The first 7 rows are patterns. Each new row is the sum of 2 different patterns, raised or lowered, with some noise. Before adding, each is slid sideways (what falls off one end comes back at the other) and multiplied by a number that may be negative. Names go in the order of the patterns.
In the rows, 128 means zero.
Some rows, each with the names of its patterns after it:
[110 152 160 116 113 148 133 125  90 118 125 140 142 117 139 106 124 162
 146  93 137 127 137 140 135 163 128 146 151 112 122 143 144 112 120 159
 134 119 140  89 116 182 136 150 151]  Tirir
[179 152 124 103 136  91 137 159 141  89 118 105 125 135 141  95 111 115
 111 112 114 106 108 103 125 145 123 112 117 136 126 134 118 181 109 140
 101 122 147  90 150 128 139 117 109]  Devak
[129 107 134 125  92 129 115 139  98 113 130 108 131 166 129 129 123 143
 110 131 149 141 138 119 116 175 142 162 164 145 160 136 145 156  94 119
 130 138 105 141 105 126 142 105 157]  lezu
[111 124  86 143 128 120 109 116 128 135 104  90 123 133 103 149 110 125
 126 178 104  92  98 139 116 105 106 168 145 110 117 133 175  93 126 106
 131  88 138 127  92 113 107 137 140]  velu
[130  82 135 141 151 133  96 114 108 114 135 136 118 153 135 122 137 116
 124 130  93 110 133 130 132 106 139 104 187 121 154 123 151 161 151 172
 171 145 140 139 106 117  98 108 143]  Nedek
[122 172  96 109 100 152 118 130 153 121 117 132 161 133 130 132  95 158
  88 158  90 144 106 138 127  89 166 136 127 121 108 129 168  95 115 101
 130 150 105 106 105 152 107 133 162]  Lav
[107  99 134 119 140  88 112 119 127 175 181 126 127 163  88  87  92 125
 118 143 144 104 133  91 148 133 133 120 147 125 131 150 128 140 128 108
 152 117 144 159 147 103 140 128 140]  kisun

New rows. What belongs after each?
[101 145 113 150 162 121 129 128 104 142  76  98  72 131 108 137  79 111
 131 101 101  93  98 118 100  38 129  94 130  75 118  98  87 132 148 118
  99  90 128  92 135 112 116 117 109]  lezu velu
[120 122 119 113 131 112 134 115 140  94 122 130 116 139  98 110 117 107
 131 110  91 144 131 126 110 116 135 117 127 113 125 136 109  95  94 124
 119 143  97 109 122 117 113 124 118]  Tirir Lav
[117 156 182 167 156 104 165 123  96 109 168 128 162 139 144 154 103 171
 138 103 128 153 139 123 172 135 126 123 108 165 139 108 149 122  81 130
 107 138 102  84 172 138 145  93 145]  lezu kisun
[147 143 153 143 195 166 158 170 144 147 106  96 100 168 134  93 160 143
 153 145 130 129 118 125 121 166 100 180 119 141 131 132 131 111 131 124
 140 135 127 117 174  92 187 112 164]  Nedek Lav
[113  40  61  89 103  44  53  87 105  97  53  58  61  90 109 140  84  50
  92  79  41  52  70  63  85  61  60  67  29 109  92  71  60 110  84  55
  91  87  80 113  74  53  64  74  84]  Tirir kisun
[109 206 118 170 129 110 199 131 166 145 143 146 176 158 159 124 135 179
 102 139 153 184 105 150 167 143 199 132 109 114 163 127 141 164 131 124
 139 180 168 147 144 114 185 112 186]  Devak Lav
[128 184 105 105  96 158 101 125 156 114 124 134 159 154 140 128  93 155
 101 151 103 107 111 121 128  75 145 123 100  95  98 122 162 106 119 119
 140 141 101 134 100 142  93 129 179]  Nedek Lav
[ 94 136 118 116 112 108 111 103  83  92 120 130 103 104 115  72 157 126
 132 112 128 157 155 152 159 124 152 136 101 105  58  63 129 118  53 148
 153 159 124  93  94  88 121 118 147]  Nedek kisun
[148 142 170 154 136 109 106 120 101 145 113 170  65 171 126 168 124 106
 157  78 114 135 142 140 148  98 153 149 144 125 111 123 137 155 108 151
 110 106 116 138 155 169 152 126 165]  Nedek Lav
[150 127 176 132 198 115 135 156 156 135 136 128 129 141 157 131 159 122
 162 133 112 119 179 153 144 124 173 154 145 149 130 145 169 171 160  89
  98 156 155  82 166 188 178 140 122]  velu kisun
[ 95 131  99 117 143 161 124 112 128 189 127 118 100 111 157 127 156 139
  92 108 162 101 122 124 109 130 104 125 137 120 136 126 112 128 130 150
  62 125 115 121 140 111  65  87  78]  Tirir Nedek
[141 143 167 118 155 125 144  93 119 193 192 133  94 199 107 123 104 168
 119 149 182 130 158  96 142 155 144 168 139 133 145 172 148 146 130 141
 190 132 145 185 134 132 148 140 103]  velu kisun
[ 89 100 113 106  87 114  96  89 111 107 111 115  95  87 112 118  99 117
  79 105 111 141  82  78  78 114  62 100  80 143 117  80 117  90 133  71
 108  99  72  61 112 115  74 114  83]  Devak velu
[106  71 115  97 101 125 112 119  67 116 100 114  88  97 153  92  92 101
 113 142  87  80 116 116 101 109  90 102 111 109  96 124  94  81  86  87
 127 114 113  86 113 109  77  89 110]  velu Lav
[183 106 134 116 116 136 103 164 125 141 125 136 189 161 125 102 148  92
 154 168 132  88 140 107 133 138 141  99 101 120 109 106 128 115 107 102
 138 156 114 116 128 135 153 147  97]  Tirir Devak
[180 162 202 151 132 166 165 169 175 166 169 184 155 167 153 172 152 156
 161 138 131 164 163 177 194 150 169 194 128 134 116 170 157 169 165 141
 167 143 164 147 162 163 163 174 155]  velu kisun
[134 138  84 125  94  96 161 143  82 126 157 160 111 101 130 104 157 152
  92 119 136 121 143 122  98 139 148  87 115 141 167 145 117 131 100 194
 120 173 133 124 148 185 163 174 142]  Tirir Nedek
[122 152 121 141  96 138 169 159  87 100 119 148 125 173  98 124 130 174
 108  96  95 135 109 117 137 174 144 118 138 146 191 102 186 106 157  83
 147 156  77 148 125 160 143 112 183]  Devak velu
[ 67 122 121 137 187 188 154 128 178 108  82  93 141 135 133 141 130 142
  88 158 108 130 164 156 144 152 137 149 166 122 102 172 125 143 133 142
 105 152 140 135 119  87 133 149 157]  Tirir kisun
[121 123 142 125 134 104 115 128 147 122 137 147 161 164 124 137 130 167
 163 146 121  83 106 132 137 100 167 169 149 139 136 110 130 162 123 160
 127 137 115 141 126 133 155 122 107]  Tirir kisun
[ 94 116  98  77  94  67  80 104  76 142  89  92  89 116  74 114  96  73
 111  69  96 123  74 106 108  77  91 104 106 107  87 122 114  69 102  88
 126  98 113  96  55  52  92 103  81]  lezu kisun
[116 146 140 112 127 121 124 155  85 128 121 111  99 111 124 124  91 134
 138 124 129 122 108 141 131 150 182 105 126 170  98 104 134 127 134 131
 163 125 131 123 140 103 133 124 147]  lezu kisun
[137 160 137 116 134 129 125 166  96 164 112 158 126 155 125 152 177 101
 127 132 148 144 143  72 162 130 156 120  99 140 128 130 107 143 124 117
 144 113 170 141 156 137 137 126 100]  Nedek Lav
[127  70 124 144  72  90 102 117 133  92  47 134 125 116 125  77 130 129
 168  71 101  84  90 106  54 122 158 146  78 112 112 122  88 119  91  82
  73 116 107 111  73 127  93 151  84]  velu Lav
[111 169 147 163 159 158 129 156 190 147 175 159 116 181 121 154 125 158
 145 144 144 124 171 164 180 151 138 152 196 117 148 148 167 178 129 129
 168 182 161 183 192 170 195 141 159]  lezu Lav
[135  97  88 103 160 129  87 106 119 122 108 108 111 149 118 171 139  87
  72 154 119 118 167 155 183 104 138 135 111 155 158 163 124 115 154 151
 112 151 124  74 130 119 136 131 127]  lezu kisun
[ 82 120  99  91 125  92 160 124 151  83 143 122 103 126 143 118  97 129
 122 128 152  85 171  91 167 128 151 100 130 157  97 104 108 133 136 130
  64 142 130 146 148 133 141 141 163]  Lav kisun
[ 98 160 105 163 152 142 138 146 132 147 123 120 135 132  96 154 102 137
 158 126 123 136 112 139 107  79 130 110 143  73 102 119 112 166 190 124
 126 151 103  82  98 136 126 144 132]  lezu kisun
[162 119 149 157 150 154 162 173 153 158 154 145 134 164 175 141 126 174
 148 144 142  97 139 182 158 142 155 122 164 197 164 131 161 168 122  91
 116 142 149 163 144 139 129 121 182]  Tirir kisun
[114 137 135 138 146 143 129 162 132 151 124 133 149 129 145 125 120 179
 151 153 154 161 166 127 145 163 112 156 148 116 122 138 113 150 138 107
 165 149 116 140 139 138 146 132 143]  Tirir lezu
[129 173 156 100 101 157 141 127  99 166 111 139 120 125 137 119 164 191
 131 163 151  88  94 108 134 119 137 163 137 138  89 169 116 148 124 147
  83 150 181 155 129 137 130 170  83]  velu kisun
[142  95 117 132  99 144  76  92 110 126 103 147 135 133 143 104 127 180
 103 128  97  96 134 158 133 141 110 140 162 103 132 122 158 151 140 128
 113  94 127 127  94 180 158 177  84]  Nedek kisun
[118 121  93 142 113 161 163 127 154  91 123  95 164 126 102 134 151 111
 133 147 122 125 102 101 138  76 166 102 129  97 151 134  73 154 142 118
 156 124  86 154  83  99 121 111 121]  Tirir Lav
[123 115  88  99 150  82 121 129 112 138  97  98 149 135 136 129  99 139
 149 138 107 137 103 105 120  94 162 144 127 107 127 125  85 107 131 111
  99  93 108 112 145 121 184  93 151]  Lav kisun
[150  89 126 103 100 106  82  79 118 132 113 137 143 135 147 109 119 132
 127 127 116 109 154 147 153 108 104 123 135  94  88 144 113 141 122 143
 145 136 133 126 129 134 104 150  72]  velu Nedek
[108 118 111 139 115 163 102 161 117 115 138 101 173 112 139 110 117 150
 154 125  90 127  90 141 160 131  96  98 118 128 131 129  97 114 123 103
  99 112 114 100 121 117 140 123 144]  Devak velu
[114 153 103 123 135 135  84 140 152 167 124 136 135 135 107 112 149 135
 107  86 169 123 143 121 148 117 110 153 129 129 131 123 131 123 164 121
 113 131 146 129 146 130 117 148 120]  Tirir velu
[116  83  76  84  87  71 106  94  84  96 101  76 121 118  93  94  80 101
 107 118  59 117  77 112  73  72  85  32  45  77  86  66 118  89 115 114
  62 105 131  69  83  66  65 119  94]  lezu Nedek
[ 91  87 127 132 100 146 108 167 145 121 120 175 119 120 126 124 161 137
 128 157 115 135 157 123 102 142 121 147 114 103 158 137 133  94 112 136
 119 182 124 132 110 158  80  72  81]  Nedek kisun
[ 87 144 140  97 160 183 192 135 134 137  97 165 127 165  70 143 152 161
 104 141 144 128  97 104 142 154 104 100 142 103 129 148 150 122 120 176
 168 139 130 110 178 147 171 118  85]  velu kisun
[119 136 167 107  98 123 124 112 143 120 124 104 114 131 148 129  96  82
 148 149 118 139 116 112 129 135 105 141 137 107 141 138 140 136 183 120
 110 119 153 138 114 102 169 157 124]  Devak velu
[131 146  94 138 130 115 132 115  80 112 110 129 124 140 114 100 119 117
 137 130 122 102 103  77 108 110  93 126 102 162 127 109 151 163 113 129
 134  90 151 122 134 118 116 113 153]  Devak lezu
[156 159 147 129 124 142 138 114 139 145 129 113 144 119  78 149 133 170
 116  99 112 115 105 135 132 106 147 125 120 148 100 129 116  79 100 145
 120 129 101 149 129 171 127 141 150]  Nedek kisun
[152 150 140 111 134 139  99 139  92 127 108 126 123 118 104  95  85 143
 130 127 151 105 121 150 118 103 199 153 145 114 133 149 133 167 140 150
 109 138 104 128 122 126 140 122 127]  Nedek kisun
